The rows come from 6 hidden closed curves, with some noise, and rows from the same curve form a group. Each curve winds through 8 dimensions. The rows are also pushed far along 4 directions, which tell nothing about the answers.
Known rows, each followed by its group:
[-23 -20  -9   7  15  -3 -31   8 -16   4  -2   1  20 -15  -5   2  -9] | J979
[-11 -17   1  33 -16   3  27   2  16  14  -4  -9   6  -1  -6 -14  11] | J979
[ 12 -21   0  37  -5 -11 -10 -13  12  25  -4   1  10 -20 -20   0 -16] | J835
[ -6  19  15   3 -12 -15 -20  -9  17 -11  -9  25  27 -11  -6  -4 -24] | J916
[ -2  -4  -6   7  -3 -14 -36  -7   5  17   1   9   8 -11   0  -4 -14] | J835
[ 16 -17   0  35  -8   0   9  -9   8  17   5  -9  -6  13  -1  -5   5] | J57
[ 13  -1   2 -10  -6  25   8  -7  -3 -12  18  -7 -16  18   1  -3  18] | J835
[ 15  -9   4  12  -8  -6  -3  -1 -10  -2  14 -12 -16   3   6   7   2] | J979
[-10  20  -7 -40   9   8  24  11  -9 -11   1   1 -13   4   7  -6  19] | J57
[-19  16   6 -16  -1 -14 -16   1   6  -5 -22   8  30 -12   1  -4 -21] | J290
[ -2  22  -8 -25  12   8   3  10   4 -13  -3  -2 -13   1  -1   5  17] | J290
[ 31 -18   2  13   5  22  -7 -17 -12   7  25  -3 -35  17  -1   9  -5] | J57
[ -7  19   1 -26  -5   0  18  11  10  -5  -7  13  -1  -9   6   0  12] | J290
[-20   6  -4  -7   4 -13 -20   1  12  15 -27  13  36 -13   2  -7 -20] | J835
[-13  -5   8  18 -17 -14  39  11  12   6 -16 -13   9  -5   4  -4   5] | J979
[ 28  12  22   6 -22  -9 -20 -17  12  10  -8  20   7   1   2   3 -22] | J290
[  8  -3  -7  -1  -6  14  13  -2   1   0  15 -11 -13  19  10 -12  22] | J916
[-3 -8 -2 -1 -5 20 14  9  1  3  1 -9 -7  5  7 -2 22] | J979
[-18   1  -5  -9   5 -16 -28   2  -3  -1  -9  10  33 -16   8  -2 -20] | J979
[ -6  -2  -1 -19   3   7   2   9 -19 -13  13   1 -10   3   4   5  11] | J57
[ 13 -14 -10  16   8  10 -26 -16  -7  -4  32 -16 -32  17   5   3  -6] | J356
[ 38  -9  14  27 -13   2  -2 -30   8   4  18   4 -12  17   0   3 -22] | J57
[  4 -13  -9   9  15  -6 -32  -2  -6 -11  10  -9   3  -3  -9  20  -9] | J916
[ -6  -3 -17 -17  22   0 -31  12 -15   6   4  17   2 -25  -6  10   7] | J290
[ 29  -4  19  24 -17  -3  -7 -29  11  -3  12  16   8   6  -7   0 -28] | J57
[ -5  -5   6  -2  -3  -1  10  11  -1  -7 -11 -13   7   2  -4  12   7] | J916
[ -6 -35   1  28  -5  25   9  11  -4   9   2 -11   3  -5 -22   1  27] | J835
[ -3   2   4  -9  -2   5 -10  -2  -4  -6   1 -10  -9  13   7   6  -7] | J916
[-14  16   3 -30   1  -1  25  10   0  -7 -10  11   6 -11  -1  -3   5] | J57
[-21 -10 -15  -8  16  -4 -38  10 -10  -1   4  -3   5  -8   0   9  -4] | J356
[-17  12  14 -14  -3  -6 -16  -4   8  11 -29  28  33 -19  -7  -4 -31] | J835
[  9  11  -4 -19  -4 -10   4  -3   1   2  -1  -7  -7   4  11   1  -1] | J916
[  0   9 -12  -8   2  14  17   1   5   0  12 -14 -28  14  13 -12  21] | J356
[-10  -9 -20  -9  18  -1   5  21  -7   3   5  -9 -19 -13  -8  15  24] | J356
[-19   2  -2 -11   3   1   4  25   0  -2 -12  -8  -8  -6  -5  13  21] | J356
[ -9   4  -3   0  13  -5 -30   9  -3  10 -14   1  -5 -22 -12  10  -7] | J356
[-27   0 -17 -14  23 -12 -22  20 -14  -2  -7   2  10 -28  -4   6   2] | J356
[  1 -19   0  15  15   6 -26  -3 -11  -1   1   5  12 -14 -22  14 -13] | J835
[-10  -5  12  11 -19  -8   4   9   9   6 -13  -2  10  -5  -5   1   3] | J356
[ 11  -5  -9  -1   3  -4   7   2 -12   2  17 -12 -25  14  16   3  11] | J57
[ -2 -11   8  20 -10  -8   5   5   3   3  -2   3   6 -14 -14   4   1] | J835
[  1  11 -12 -18  10   1  18  13  -9  -7   5  -8 -16  -2   5   0  25] | J290
[-25   8 -13 -23  14  14  22  19  -7   3  -6   1  -7  -4   7 -12  24] | J916
[ -1  17  -7 -31   3   5  -6  11  -1  -1   3   0 -22   5   8   5  19] | J57
[  9  10 -11 -17   4   7  29   5  -8  -4  11  -3 -15   7  12 -11  27] | J290
[-15  -2 -23 -14  26  -9 -30   7   1  11  -9   3   8 -29 -13  11  -9] | J835
[ -4   4  10  23 -11  -9  40   8  14   5 -21  -8   8   8   4  -8   8] | J916
[-13 -15  -2  14  -7  -3   3   9   0  15  -3  -7  -3 -11  -2  -1   4] | J290
[-12  -3  10   7 -13   6  17  15   7   1 -11  -6  -1  -5  -8   2  17] | J356
[  3 -13  -5  16   9  10 -13  -3   6   9   1  -2  -5 -10 -19   8  -2] | J916
[ -2   8  10 -12 -13  -3  -9  -9  12  -4 -11  18  32 -16 -10  -5 -13] | J835
[  6 -13   2  11  -7  10   4   2  -8 -10  22  -5 -13   1  -3   1  15] | J979
[ 14 -17   7  24  -8  23  29  -3   4   5   6 -11 -13  11 -12  -3  20] | J916
[  3 -13  -2  17   3  -7 -13   5  -5  14  -7  12  20 -15 -13   1   5] | J57
[ 26  11  11   4 -15   9  36  -3   8  -8   8 -11 -30  20   5   1  21] | J979
[ 17 -15   7  27  -8  -1 -24 -12  -2  -7  15  -8   0   9   2   9 -11] | J979
[ -7  -8 -11  10  24 -13 -21  14  -9   4 -12  -4  11 -13 -10  15   0] | J916
[ -8 -11 -15 -12  17  11  -6   9 -20  -2  18 -11 -27   3  10   8   8] | J290
[ 17  -4  -1 -11   4  18  -8  -7 -19  -5  25  -2 -36   3  -2   4   7] | J290
[-15  22   8 -32  -5 -11  13   6   5  -7 -17  20  19 -18  -1  -2 -10] | J57
[-16 -21  -2  17  12   6   6  10  -8  -3  -3  -3   9 -18 -18   8   0] | J290
[  0 -12 -14   7   7  -7 -31   4  -3  11   7  -8  -9 -10  -7   9   4] | J916
[ -7 -13 -11 -10  14  12 -37   1 -17   1  16   5  -8 -15 -11   6  -1] | J916
[ -6  21   7 -26  -7  -5 -28  -3   5  -4  -9  21  17 -14  -1  -3 -14] | J356
[-19   5  -8 -15   3 -17 -14  11  -2  11 -14   2  11 -16   5   1  -6] | J835
[ -4  -1  -2   2   2  -4 -31  10  -7 -12  11   3  -4  -7  -9  10  10] | J979
[ 37   9   9   5  -8   3   8 -20   5   4   8   8 -12   8  -2  -4  -5] | J356
[ -3  17  -4 -18   0  -9   6   6   3 -17  -2  -5   9  11  22   0   5] | J979
[ -1 -10  -2  -2   7   9  -4   3  -5  19  -6   2 -11  -4  -3   8  -2] | J57
[ -7 -27  -8  30   7   2  -9  13  -9   6  15  -8 -17 -10 -14  11  14] | J835
[ -3 -12   8  30  -6  -1 -14  -4  17  17 -14  12  19 -17 -22   2 -12] | J835
[-14  16  -2  -8   1 -11 -13  -5  17  -1 -10   1   6  -8   4  -3 -22] | J356
[  4  40  -3 -42  -1  -4  23   3  10 -16   0   4 -19  10  15  -5  12] | J979
[  8   8  -4   1   8 -13 -42   1  -5 -10   6   0  -3   2  -2  14  -3] | J979
[ -9  -2 -10 -12   9  12   5   3  -6  -6  15 -16 -31  14   6   2   7] | J57
[-24  -8 -21 -17  25 -10 -31  21 -17   6  -1  -1  -2 -28  -7  13   5] | J356
[ -3  12  -9 -14  12   7  34   7   6   2 -10  -2  -4  -1   1  -6  14] | J356
[ 14   8  13 -12 -15  -2 -11 -11  -5  -2   9  14  -4  -6   3  -2 -12] | J290
[ -1   8 -14 -39  12  13 -13  13 -22 -14  17 -12 -31   7  22  11  19] | J979
[ -3  -1   2  -4  -1 -16 -41  -3  -2  -1   1  13  15  -7   4  12 -23] | J57
[ -8  -5  -5  18   7 -12 -18   0  13  10 -13  -1  13 -15 -10   8 -14] | J290
[ 24   1   5   3   4   8 -15 -24  -2 -13  18   8  -2  12  -3   2 -18] | J835
[ -1  24  -3 -32   2  14  13 -12   7 -15   7   0  -8  17  18 -14  -5] | J290
[ 11  19  15 -15 -23  -5  26 -10   8   1  -6   6   1   6  11 -14  -3] | J916

New rows, each followed by its group:
[ 12 -12   4   8  -9  -4   5 -12   1   6   0   2  18  -5  -5  -4 -10] | J916
[-14  11  -1 -21  -3 -12   6  17  -2  -5 -11  -4   5 -10  11   5   6] | J979
[ 31  20  12 -13 -10  -9  18 -14   4 -18   2   0   2  17   9   3  -5] | J916
[ -8  -1  -8   5  22   4 -41   1  -7 -13  10   7  -2  -6 -10  11  -9] | J916
[ 30  -5  26  24 -24 -10   0 -21   1   1   0  14  18  10  -1   0 -22] | J57
[ 24  12   7 -19   3  12 -15  -7  -9  -7  10   4 -28  16  10  15  -3] | J290
[  5 -13   8  40 -13 -10  11  -8  10  14  -1  16  18  -6  -7 -13  -7] | J835
[-16   2  -2  -9  -4   7  21  21   5   0  -5   1  -6 -10  -2   3  26] | J290
[  1  13 -15 -39  13   4   0   3  -9 -11  18  -7 -34   8  13   8   6] | J356
[  0  -6   6  -2  -6  -7 -20  -7  -1   4  -9  -5  16  -6  -4   5 -18] | J835
[ 13  26   3 -16  -6   3  34  -8   4  -5   2   3 -13  21  20 -18   6] | J916
[  6   5  -3  -4   0 -16 -28  -8  -4  -7   5   5  18  -1  15   1 -18] | J979
[ 10  -1  -2   0  -8   3   9   4   3   9   9  -1 -23   4   2   1  19] | J57
[-10  12   3  -1  -4 -11  28   7  12   6 -20  -4   5  10  14  -5  -1] | J835
[ 40   0  27  25 -26  -2  12 -15   4  -2   1   0  -3  11   0   6  -5] | J979
[  8  -1   7  17 -14 -16  22 -12   5   6   1   5  12   5  10 -15 -12] | J835
[  4 -28 -11  29  12 -19 -29   4  -2  28  -9  -4   9 -15 -15  17  -8] | J356
[ -3   9 -10 -32  17   9   8  10 -12 -11  11   5 -21  -6  -1   9  13] | J57
[ 11   6 -18  -6  17   4  -3  -7  -7 -15  31  -5 -28  11   9  -2   7] | J916
[  2   7  -5  -7   9   3  20   7  -5  -3  -5 -10 -10   2   2   0  11] | J290
[ 16   1   4   5   1 -13   3  -8  -4  -9  10  -2  -8   9   7  10 -13] | J57
[ -1 -10  -5  -2   7 -14 -19   1 -10  11  -1  15  14 -16   2   7 -16] | J57
[ -6  34   8 -37 -13   0  32  -1  11  -4 -13  12   3   5  18 -19   1] | J916
[-15   1   2 -16  -1  -4 -44   5  -4   7 -12  11  16 -20  -1   7 -15] | J979
[ 10  14  10   3 -18  -3  32  -6  14   7  -3  15  -2   5   7 -16   4] | J835
[-14 -11 -13  -7  17  -1 -28  15   0  22 -18   1   5 -16 -14  18   4] | J356
[ 17 -13  -9   9   2   7  23  -5   2  -1  21 -11 -21  15   0   5  15] | J356
[ -5 -38  -4  42  15   6 -13  11 -13   5   3  -8   6 -11 -20  16   5] | J290
[ 13 -12   1  17  -4   3 -18 -12  -8   4  15  -9 -11  21   6  -2  -4] | J57
[ 26  11  26   2 -22   2  -7 -26   3   3   2  22   1  12   4  -8 -26] | J835
[ 11  -4  13  29 -17 -17  -6 -15  13  -4   4  11  23  -5 -13  -4 -16] | J57
[  7  -1  -2   0  10 -15 -13  -2  -7  -6   5   3   0  -3   3  15 -17] | J57
[-16 -13  -2  25  -5 -11  36  21   7   6 -13 -18   2  -1  -6   1  21] | J57
[ 19   7   5  -5 -10  -6  33 -16   1  -8  14   4  -2  18  20 -10  -9] | J57
[-19  -1   3   2 -12 -11  16   5   6   1 -15   1  34  -5  12 -13  -5] | J979
[  3 -11   1  -4  -1  17 -25   1 -15   3  11  -3 -12   3   3   3   7] | J979
[ 12  -5   8  25  -8   6 -13  -8   0  -9  21   0 -16  10  -5  -1   3] | J916
[-12   5   1 -17   0 -20 -17  -3   9   6 -25  19  49 -30 -10  -1 -26] | J916
[  7 -16   3   8   8  23   9  10 -18  -7   6 -16 -18  12  -2  13  19] | J979
[-33   3 -15 -18  23   4  21  27 -13 -12  -7 -10  -1   0   0   0  22] | J979
[ 36  -4  15  18 -25   8  28  -6   3  -2  12 -13 -22  18  11   1  18] | J979
[  1  -8   3  13  -4   8  21  -7  -7  -7  13 -10  -7  20   7 -12   3] | J979
[-28   2 -10 -21  11  -4  -5  28  -5  -3 -11 -11  -4  -6   2  14  18] | J356
[  6  18  -1 -20  -2 -19 -28  -7  -5  -7   8  10   2   0   7  -3 -11] | J57
[-21 -12  -3  11   1  -4  16  12   4  13 -13  -6   6 -13  -1   0  -1] | J290
[ 14 -13  15  17 -20   1   1 -12  -9   2  11   3   3   8   6  -7  -9] | J290
[ 18 -11  -5   2  11  17  24  -6 -16  -1  20  -9 -29  18  11   2   5] | J290
[-17  -3   0 -12   9   2  14  12  -2  -3 -13  -5   4  -5  -5  11   0] | J356
[ -2   6   3 -18  12  -3 -24   8 -15  -9 -10   7  13 -10   0  15  -7] | J979
[  1 -13 -23   4  15  -3 -12   5  -6  -2  16 -17  -8  -1  -1   6  14] | J835
[ 14  11  17 -12 -15  -7  -4 -15  -1 -10   9  14  -1   2   3   2 -22] | J57
[ -6   6  -7 -23   6   2  15  24 -16 -11   1 -12 -14   0  14  10  27] | J979
[ -8   6  16  -6 -21  -7 -17  -3  10  10 -20  14  27 -13   2  -5 -17] | J979
[  3 -20  -5  19  10   3  18  12 -14  -3  12 -20 -23  11  -1  15  16] | J57
[  3  24  -7 -37  16  18  -6   4 -11 -30  19  -6 -35  12   7   9  13] | J356
[-13   6  -2 -10  -9  -4  32  15  -1   5  -9  -8  -2   5   9 -13  23] | J57
[ 8  3 -6 -9 -5 -6 14 -4  6  4 -5 -5 12 -2  3 -8  6] | J835
[ -6 -27 -14  16  19   1 -42  -2 -11   3   7 -14   4  -8 -13  16 -12] | J835
[ 10  -9  -1  16   1 -17 -17 -12  -7   7   9   8   9  -4   2  -4 -20] | J835
[-12 -28   5  35  -8   1  24  12   4   6  -5  -1  17  -8 -13   2  12] | J57
[  1   1  -6  -8  12   0 -22   7   4   8 -10   1  -5  -5 -10  18   1] | J356
[-22 -16 -17  -4  14   1  -5  17  -7   4  -2  -4  11  -6  -3   4  14] | J356
[  1   7   1   1  -3 -11 -19 -21   9   0   3   5   6   1  -1  -8 -30] | J57
[ 19  10  -2  -7   4   8  26  -4  -6  -8   9 -14 -25  17   9  -4  13] | J290
[ 10  -2   4  15 -12  -3  39   6   2   4  -2  -9  -7  -1  -1  -8  22] | J290
[  9  21  14 -14 -16 -10  48   5  11  -2 -23   5  13   7   7  -3   9] | J356
[ 15  -3  -2 -13  11   6 -19   6 -22  -7  13   6 -14   5   3  18   9] | J57
[-12  -4  -6 -12  15   5 -35  19 -10  13 -14  10   1 -19  -8  17   8] | J290
[-21  10  -1 -24   0 -11   5  28  -3  -2 -23   1  17 -21   7   9  14] | J979
[  1  10 -13 -33  19  -8 -49   6 -21 -12  14   1 -16 -10  11  20  -7] | J979
[ 17  23   2  -4   0 -15   3  -5   6 -16   1   3   1   4   6   1  -2] | J356
[ 18 -32  -4  32  13   7 -13  -4 -19  19  11   3  -7 -12 -14   8  -3] | J290
[  2  -8   6  10  -5  18  -2   1  -6  -3  11  -2 -15  -1  -8  -2  11] | J356
[ -6  -6 -17 -14  16  17  -8  21 -11  -2   7 -12 -22  -4   4  13  30] | J979
[  5  12   4  -7  -9 -16   3 -10   1  -4   1  14  18   3  13 -13 -13] | J835
[  9  21   8 -21 -17 -12  -3 -16  10 -11   3   9  12  16  19  -9 -16] | J356
[  2   0  -1  12 -11   2  33  -7   5  -5  14 -17 -19  26  19 -16   7] | J916
[  8  12   2 -25  -4   3   5  -8  -9 -11  17   0 -19  14  22  -4  -5] | J290
[  8  -2  -7  -8  13   3 -21  -5  -9 -14  20   6  -9   4   1  13  -5] | J57
[ -7  -9   8  26 -16  -6  26   5  12   5  -1   0  -1  -3  -5  -5   5] | J835
[ 18  27  20 -23 -12   5   5 -17  11 -13  -3   8  -9  20  15   5 -22] | J290
[-15  12  -9 -15  13   0   3  12  -4   6 -13   9   5 -10   2  -8   6] | J916
[ -6   1  -5 -12   2  -5  19   0  -2   1   0   9  14  -4  10  -9  -3] | J57
[ 11  13   8 -13 -14  -4  35   6   6  -1  -5  11   1   3   9  -3  16] | J57
[ 11   7  12  -2 -18 -17 -16 -14   9   4  -6  18  28  -2   2  -4 -19] | J356
[ 12  19   9 -18 -12  -9 -32 -15   9  -9   8  23   4  -5   6   4 -24] | J290
[  1  21   5 -19  -7 -14  -6 -12  12  -5  -6   0   1   4  17   0 -26] | J979
[ 30   9  12  15 -13   1 -15 -25   2   0   9  -1  -7  21  10 -11 -16] | J356
